There are 11 hidden switches. A switch that is on adds its own fixed numbers to the row, and there is some noise. The rows also spread widely along 16 directions, which tell nothing about the answers.
In the rows, 128 means zero.
Some rows, each with its switches (1 for on, 0 for off) after it:
[144 137 108 127 135 115 131  81 144 148 136 125 128 134 165 114 124 126
 138 144 145  99 111 133 114 186 135 121 122 158 113 145 140 115 178  98
 104  96 136  88 128 151  94 103 123] => 0 1 0 1 1 1 1 0 1 0 0
[122 112 103 146 153 110  90 109 117 148 120 113 165 159 141 136 130 141
 129 116  94 103  94 145  94 103 141 120 109 154 121 168 127 156 137 126
 124 102 112 100 132 101 161 131 144] => 0 0 1 0 0 1 1 0 1 0 0
[155 109 155 116 145 149 138 113 145 114 154 111 117 133 124 111 142 128
 108 148  98 139 136 150 148 141 134  93 124 151 106 132 139 107 100 117
 146 106 118 121 139 130  79 128 167] => 0 1 1 1 1 1 1 0 1 0 1
[103 132 124 118 119 147 134 134 135 137 146 129 104 134 138 117 127 130
  83 105 105 125 103 132 142 136 146 116 123  89  99 112  83  90 138  55
 113 148 130 138 120 116 127 139 111] => 0 1 0 1 0 0 1 0 1 0 0
[118 144 102 118 129 125 116  97 140 142 144 129 102 132 180 129 122 112
 136 130 129 121 112 130 120 125 153 131 104 108 144 161 135 116 189 106
 105 135 147 135 140 132 140 139 103] => 0 1 0 0 1 0 1 1 1 1 0
[124 112 139 110 126 128 105 116 113 136 132 106 152 160 151 157 160 146
 123  89  70 113 107 127 133  70 136 152 100 109 116 118 114 144 113 122
 136 128 112 132 108  80 149 172 149] => 0 1 0 0 0 0 1 0 0 0 1
[118 131 145 100 137 162 116 129 143 132 175 169  86  71 119 127  77  99
  93 145 149 150 112 116 173 156 172  51 140 108 111 128 112  64 145  58
 119 167 105 154 130 138 114 122 105] => 0 0 1 1 0 0 1 1 1 0 0
[132  91 125 168 155 135 112  97 110 141 156 112 122 153  95 117 134 129
  75 117 121 101  95 157 118 141 152  75  90 134  89 183 131 115 118  66
 113 115  98 116 122 107 159 126 117] => 1 1 0 1 1 1 1 0 1 0 1
[ 96 144 124 104 148 127 125  71 131 134 150 133 137 140 152 151 106 161
 162 110  59 106 103  94 157  96 108 183 127  89  95 118 120 108 140 110
 134 149 106 155 107 113 147 198 163] => 0 1 0 0 0 0 1 1 1 1 1
[118 123 155 117  81 143 146  98 138 131 150 148 103 106  75 145 130 147
 137 120 111 151 145  83 135 128 101 163 139 117 100  73 135  95 131 111
 142 172 111 142  89 164 104 147 144] => 1 1 0 1 1 0 1 1 1 1 1
[119 112 141  97 121 141 131 158 160 127 125 100  93 130 136 147 154 121
 118 118 110 137 137 123 124  87 127 145 108 129 114 111 131 130 135 157
 127  87  99 112 129 108 138 156 150] => 1 0 1 0 1 1 0 0 1 0 0
[143 111 173 115 104 117 105 122 156 127 130 119 138 117 143 126 155 116
 119 123 133 131 125 113 131 131 162  94  96 144 147 135 138 143 139 118
 124 123 127 101 101 120 126 114 114] => 0 0 0 0 1 1 1 0 1 0 0
[126 127 141 133 108 102 119 101 168 103 107 130 120 171 160 116 142 128
 152 137 107 143 155 111 112 129 114 152  82 102 158 165 127 131 169 104
 123 127 154 112 125 129 142 121 132] => 1 0 1 0 1 0 0 0 0 1 1
[116 121 104 170 123 132 129  94 135 141 154 127 131 111 122 127 113 135
 121 134 118 117  94 154  98 133 145 103 101 141 126 138 104 152 123 112
 118 139 152 121  99 112 160 124  94] => 0 1 1 1 1 1 0 0 1 0 0
[110  97 127 213  94 145 156 123  89 136 129 132 118 148  83 102 120 158
  95 106 126 145 124 137 103 175  99  81 110 100  87 122  91 100 110  47
 119 172 165 121 120 123 153 111 104] => 1 1 1 1 1 1 1 0 1 0 0
[152 135 146 105  90 137 112  99 129 148 162 138 108 103 160 128 129 108
 111 112 143 132 109  94 165 154 146  84 108 135 122 125 135 101 176  85
 112 151 129 129 121 142  88 117 107] => 1 1 1 1 1 0 1 0 1 1 1
[123 148  97 163 124 137 102 136 134 119  93 113 118 116 133  99 129 139
 119 127 122 154 116 106  96  89 146  83 119 154 117 118 131 153 141 140
 149 158 165 125 177 136 152 130 103] => 0 0 0 1 1 0 1 1 1 0 0
[101 134 127 171 140 120 100 132 181  93  96  91 173 163  84 101 143 159
  69 128  69 139 125 131 129  99 131 101  95 123 101 140  51 154 109  93
 147 152 125 102 101 108 155 125 140] => 1 1 1 1 0 0 1 0 1 1 0
[140 119 148 104 110 132 119 119 155 118 125 115 126 164 119 134 163 129
 121 130  87 150 160 113 128 115 115 159 118 139 125 115 132 123 131 132
 143 118 112 127 123 136  90 134 178] => 1 1 1 1 0 0 0 0 1 0 0
[138 123 118 137 154 141 120 141 139 119 127 106 147 122 115 130 139 138
  84 141 121 119 123 160 138 122 150  84 135 150 102 126  93 136 106 125
 148 111 121  89 137 124  92 113 144] => 1 0 0 1 1 0 1 0 0 0 0
[171 129 121 183 110 123 115  78 147 145 139  87 192 140 113 110 150 129
  85 141 139 116 114 134 147 173 134  87  98 181 111 135  82 166 145 105
 110 141 130  84  67 134  87  86 126] => 1 1 1 1 0 0 1 0 1 0 0
[ 97 126 108 154 117 136 104  87 141 147 156 123 126 141 103 122 106 132
  98 125 109 132  89 122 154 157 154  93 107 118 101 118  82 114 154  49
 113 178 118 150  80 116 160 139  93] => 1 1 0 0 0 1 1 1 1 1 1
[137 141 153 136 103 143  97 150 160 100 101 124 119  85  85 133 125 120
 123 123 141 168 161  59 136  70 104  95 112 129 122 114 132 133 154 163
 145 172 110 138 136 158 145 140 127] => 1 1 1 0 1 0 1 0 0 0 0
[125 102 123 175  89 137 107  95  73 147 136 147 149 148 114 143 130 140
 132 101 114 143 114 119 120 148 131  86 110 125 131 105 117 146 114  90
 137 189 165 153 107 109 151 129  97] => 1 1 0 0 0 0 0 0 0 0 0
[123 159  54 134 145 122 111 122 136 139 113 106 117 169 170 119 127 127
 127 134  97 125 122 144  98 108 114 155 124 126 127 155 112 121 195 132
 113 109 147 123 181 145 113 131 145] => 0 1 1 0 1 0 1 0 1 0 0
[ 93 129 129 156 129 136 120 147 116 120 105 110 114 152 123  86 123 168
 101 101  80 142 113 107 130 113 119  99 123 108  73 124 110  97 118  82
 149 151 143 128 170 113 155 153 145] => 0 0 1 1 1 1 1 1 1 1 0
[158 124 142 111 123 105  54 137 141 131  97 123 177 126  86 136 153 122
  93 119 129 125 130 105 113 101 143  98 125 195 121 155 143 144 153 143
 150 112  81  73 131 158  89  89 164] => 1 1 1 1 0 0 1 0 0 1 0
[150 107 164 119 126 114  84 109 141 122 138 129 134 136 101 119 148 115
  98 124 114 131 130 122 120 118 158  97 102 149 132 174 156 116 133  99
 139 132 103 120 125 143 110 106 142] => 0 1 0 1 1 1 1 0 1 0 1
[125 137  96 146 171 150 163 108 145 129 158 120  97 128 146 129 102 120
 121 146 140 123 131 142 148 121  99 131 129  95  98 161 118  95 157 120
 107 122 111 139 145 148 114 146 151] => 1 0 0 0 0 0 1 0 1 1 1
[130 108 144  76 108 144 118 131 121 134 119 147 105 154 165 151 148 127
 155 127 117 154 142 131 113 152 141 128 136 129 130  81 148 102 140 105
 141 114 137 128 143 117 108 132 138] => 0 1 0 1 0 1 1 0 0 0 0
[133 117 161 142 102 140 118 106 179  99 130 134  93 143  94 103 131 113
 120 144 128 172 162  94 127 138 119 105  90 120 123 139 137 106 146  84
 126 152 118 152 113 145 153 122 118] => 1 1 1 1 0 1 0 0 0 0 1
[144 109 104 174 152 122  90 103 128 124  84 109 156 157  56 108 127 145
 139 155 125 147 127 125  80 153 129  88 128 201 103 125 157 153 130 140
 149 121 111  95 141 150 149 121 140] => 0 1 0 0 1 0 1 1 1 0 0

New rows. What belongs after each?
[114 115 130 105 107 139 128 126 182 139 132 145  90 102 133 154 125 106
 138 144 154 142 118 126  94 144 156 116 106 148 136 101 129 141 156 120
 106 100 114  99  90 117 161 120  86] => 1 0 1 1 0 1 0 0 1 0 0
[149 130 125 161 125 158 158 137 157 115 141 118  98  92 101 107 124 115
 101 156 156 159 156 128 132 131 115  86 128 149 114 126 122 124 127 149
 132 133 137 120 145 165  86 108 135] => 1 0 1 1 1 0 0 0 1 0 0
[130 106 128 172 103 150 139 136 134 116 117 103 117 176 106 106 156 129
 106 134 109 176 159 144 108 135 110 105 105 128 123 124 113 130 120 107
 136 144 151 139 138 130 126 118 139] => 1 1 1 0 0 1 1 0 1 0 0
[136 117 127 127 137 136  92 119 124 119 127 124 128 156 111 104 139 133
 121 133  83 154 135 128 111 114 131  97 136 162 116 153 162 117 121 127
 161 130 123 146 179 150 100 125 170] => 0 1 1 1 0 1 1 0 1 1 0
[114 104 148 143 119 118 117 128 147 126 106  98 118 161  99 123 154 143
 105 105 109 120 132 101 105  97 116 157  86 119  99 155 133 125 150 107
 110 105  85  96 116 113 182 151 145] => 1 0 1 0 1 0 1 1 1 0 0
[113 123 104 147 176 161 140  93 130  97 134 147 121 155 110 128  94 160
 150 166  70 158 144 146 131 148 102  99 154 120  97 117 116 110  91 109
 164 143 142 158 168 130 114 153 169] => 1 1 1 1 0 0 1 0 1 0 0
[154 104 151 185 142 142 128  97 117 124 133 100 145 113 100 100 131 140
 115 134 139 123 119 121 123 131 131  60  95 170  91 155 155 148 103 130
 136 128 124 107 128 122 155 131 131] => 0 1 1 1 1 1 1 1 1 0 0
[149  90 144 148 113 142 131 113 110 131 139 132 114 140 111 110 137 121
 119 135 137 141 128 144 109 173 139  79 109 143 122 143 150 114 124  89
 118 122 134 118 131 130 129 115 113] => 0 1 1 0 1 0 1 0 0 0 0
[123 109 153 142 120 113 112 123 119 134 121 125 160 168 126 137 142 130
 115 108 110 130 138 129 132 133 125 131  99  93 141 146  94 119 135  91
 124 152 135 117  89 111 135 124 148] => 0 1 0 0 0 0 0 0 1 1 0
[126 144 118 138 165 101  96 109 179 118 121  95 152 132 129 118 124 127
 105 132 119  95 115 126 130  87 132 128  93 129 113 196 113 133 171 129
 117 107  96  95 119 137 149 131 139] => 0 1 0 0 1 1 1 0 0 1 1
[143 100 141 140 135 129  76 148 112 130 111 130 115 129  73 125 123 115
 107 111 144 151 129  98 122 108 130  69 112 148 108 156 163 110 145 122
 137 131  82 119 159 137 155 127 141] => 1 0 1 0 1 0 0 0 0 1 1
[118 115 121 106 109 123  77 106 140 153 142 132 135 132 128 138 134 128
 117 118  97 128  84 122 122 141 174  97 118 177 123 108 129 146 138 106
 135 121 112 119 107 108 134 125 115] => 1 0 1 1 0 1 0 0 1 1 0
[144 113 143 113 121 106  94 153 128 124  99 103 171 152  97 146 175 143
 103 122 103 123 163 138 108  80 114 157 130 159 119 151 126 129 133 161
 163 100 103  65 138 151  71 103 210] => 1 1 1 1 1 1 1 1 0 1 0
[128  93 102 119 182 120 101 116 129 131 112 100 119 187 128 128 155 142
 126 131  83 105 105 167  84 109 144 127 116 177  98 167 176 143 118 137
 140  42  88  88 175 106 143 147 166] => 1 0 0 0 1 1 1 0 1 0 1
[ 99 118  90 131 157 123 114 146 103 140 122 131 138 164 144 168 124 143
 110 118  94 112 121 174 112 105 131 142 132  80 129 148  72 114 139 101
 129 122 136 102 141 104 126 131 153] => 1 0 0 0 1 0 1 0 1 0 0
[147 150 148 208 127 113 155 106 172  96 107  87 182 111 136  83 142 143
  97 130 141 111 154 105 132  96  84 105  79 139 109 189  95 171 132 137
 123 139 161  75 110 153 111  93 141] => 1 1 1 1 0 1 1 0 1 0 0
[141 116 124 154  70 125 119  83 134 134 134 114 165 124  78 119 163 158
 118 136  91 136 120 128  99 142 140 134 127 201 114  87 124 171 103 129
 153 142 140  99  88 149  89 106 128] => 1 1 1 1 1 0 1 1 0 0 0
[116 122 155  80 141 115 112  95 127 118 134 142 114 138 180 145 145 146
 151  96  64 100 117 101 131  78 131 149 108 125 118 150 175 127 117 126
 155 100 129 124 163 107 128 164 158] => 1 1 0 1 1 1 0 0 1 0 1
[129 101 162 170  66 100 119  92 105 131 129 129 194 132  73 140 174 177
 115  85  73 108 130 118  91  79 110 163 108 146 120 129 115 172  78 124
 165 163 142  95  72 135 112 108 150] => 1 1 0 1 1 1 1 0 0 0 1
[110 124 145  97 165 134 106 121 152 106 134 157 112 107 135 153 104 129
 127 137 123 113 127 125 136 120 146  92 123 108 114 157 131  99 134 101
 140 115 109 115 146 123 142 136 129] => 1 1 0 1 1 1 1 0 0 0 0
[130 126 123 123 146 143 141 152 147 130 136  98  99 162 167 126 152 107
  89 124 128 129 145 160 121  91 126 145  94  80 127 179 105 100 164 114
  99 104 120 121 141 114 129 137 155] => 0 1 1 1 0 0 1 0 1 1 0
[112 128 101 135 119 144 122 126 102 137 166 141 105  95 137 115 125 144
  94 100  90 112  84 140 120  85 150  95 140 143  99 153 142 125 109 117
 145 133 141 136 183 136 107 132 121] => 1 0 1 1 1 0 1 0 0 1 0
[111 153 130 140 159 143 139 115 161 105 142 130 121 100 103 120  92 147
 110 138 110 125 134 106 156 112 107 120 135  89  89 132  93  91 131 104
 134 161 116 141 127 150 121 150 147] => 0 1 0 1 1 0 1 0 1 0 0
[134 117 109 138 113 147 171 121 152 143 138 106  87 150 127 120 137 116
 123 149 150 145 140 156 113 181 111 143 118 117 110  98 110  95 164  98
  96 111 130 112 103 141 111 124 123] => 0 1 0 0 1 1 1 0 1 0 1
[126 137  93 145 163 139 104 131 142 127 139 101 118 115 145 132 114 123
 102 127 119 115 103 139 138  74 138  89 106 131 103 164 111 137 149 138
 124 115 110 120 157 111 152 146 126] => 1 0 1 0 1 1 1 0 0 0 1
[137 111 166 157 126 121 120 119 167 104 119 105 152 144  62 128 143 148
 102 137 115 137 155 114 131 110 102 136 103 113 104 144  95 124 123 118
 137 136  87  95  79 133 136 126 169] => 1 0 1 1 1 0 1 0 0 1 1
[111 119  91 163 118 148 133 132 143 140 129 124 148 126  71 155 117 147
 105 150 118 153 121 162 104 144 128 118 144 138 108  70  50 144 114 115
 134 151 124 105  74 123 124 115 126] => 1 0 1 1 0 0 1 0 1 0 0
[128 101 107 115 107 154 126 138 104 154 148 146  71 119 119 150 142 109
 115 130 150 148 125 154  84 126 161 116 135 143 129 123 158 110 144 120
 124 120 127 124 156 140 117 115 112] => 1 0 0 1 1 0 1 1 1 0 0
[107 142 110 131  86  93  75 122 139 136 107  81 196 164 135 116 172 175
  99  87  12 115  88 116 119  72 148 157 119 167 120 100  78 180 115 130
 164 139 145 108 113 106 106 136 153] => 0 0 1 0 1 1 1 0 1 0 0
[137 135 138 127  97 158 149 174 127 137 155 103 114 111 138 100 151 121
  63 109 117 154 137 137 161 102 126 102 141 121 104 114  93  94 123 119
 139 151 141 137 151 152  44 110 163] => 0 0 1 1 0 1 1 0 1 1 0
[123 139 143 121 135 107 120  83 156  92  91 146 145 144 162 108 123 166
 172 141  74 132 133 100 117 151 108 113 122 158 116 122 147 141 121 108
 163 112 168  88 159 133 109 122 144] => 1 1 1 1 1 1 1 0 1 0 1
[126 115 166  92 134 141 106 162 133 115  73 147 115 136 119 159 128 131
 163 126 144 172 168  87 109 119 108 110 133 115 120  78 146 105 141 139
 152 132 110 113 142 125 146 144 157] => 0 1 0 1 0 1 1 0 1 0 0
[116 104 110 148 121 132 116  87 132 158 152 100 151 195 113 135 148 150
 112 131  84 125 101 163 118 165 149 145 115 123 109 109  81 127 128  80
 119 135 112 134  69  94 140 138 144] => 0 0 0 1 0 1 1 0 1 1 0
[121 107  87 173 110 151 135 107 101 154 140 129  95 153 120 140 131 129
 135 119 132 143 125 145  67 118 111 128 107 126 117 139 139 133 151 119
 108 136 136 145 137 125 170 134 111] => 1 1 1 1 0 1 1 0 1 0 0
[ 98 105 161 156 122 143 113 114 121 112 148 159 121 112 111 149 110 136
 121 108 104 143 129 115 114  82 133  87  89  82 131 159 115 132 104  95
 137 181 135 158 112  98 198 144 108] => 1 1 1 1 0 1 1 0 1 0 0
[ 96 138 134 117 123 128 138 137 161 106  93 132 112 143 154 127 122 141
 133 125 117 138 149 100 128 124 102 150 107  89 108 119  97 105 164  87
 119 124 134 100 131 122 154 145 130] => 1 1 1 0 0 0 1 1 0 0 0
[135 118 104  99 129 150 137 161  95 173 162 103  88 142 218 149 159 100
  90  91 124 113 100 177 127  82 153 133 104 106 126 141 116 111 150 122
 102  89 136 121 154  80 112 141 137] => 0 0 1 1 0 1 0 0 1 0 1
[ 99 132 147 149 157 117 145  91 163  86 135 132 135  81 135  97 111 158
 128 124  81  98 104 114 128  79 127 103 101 143 102 183 151 158  90 126
 150 115 143  95 149 128 154 150 121] => 1 1 1 0 1 0 1 1 1 1 1
[ 69 124 147  85 163 138 174 142 114 132 150 200  92  55 170 157  68 143
 141 109 135  88  95 141 120 123 127 125 146  76  97 146 127  71 119  76
 118 101 131  81 140 115 146 145 118] => 0 1 1 1 0 0 1 1 1 1 0
[121 117  88 143  96 152 131 149 124 140 140 125  80 118  85 122 148 118
 102 134 129 161 134 165  60  93 141 138 134 151 126 127 143 120 143 145
 133 129 132 131 153 162 122 117 120] => 0 1 1 1 1 0 1 1 0 1 0
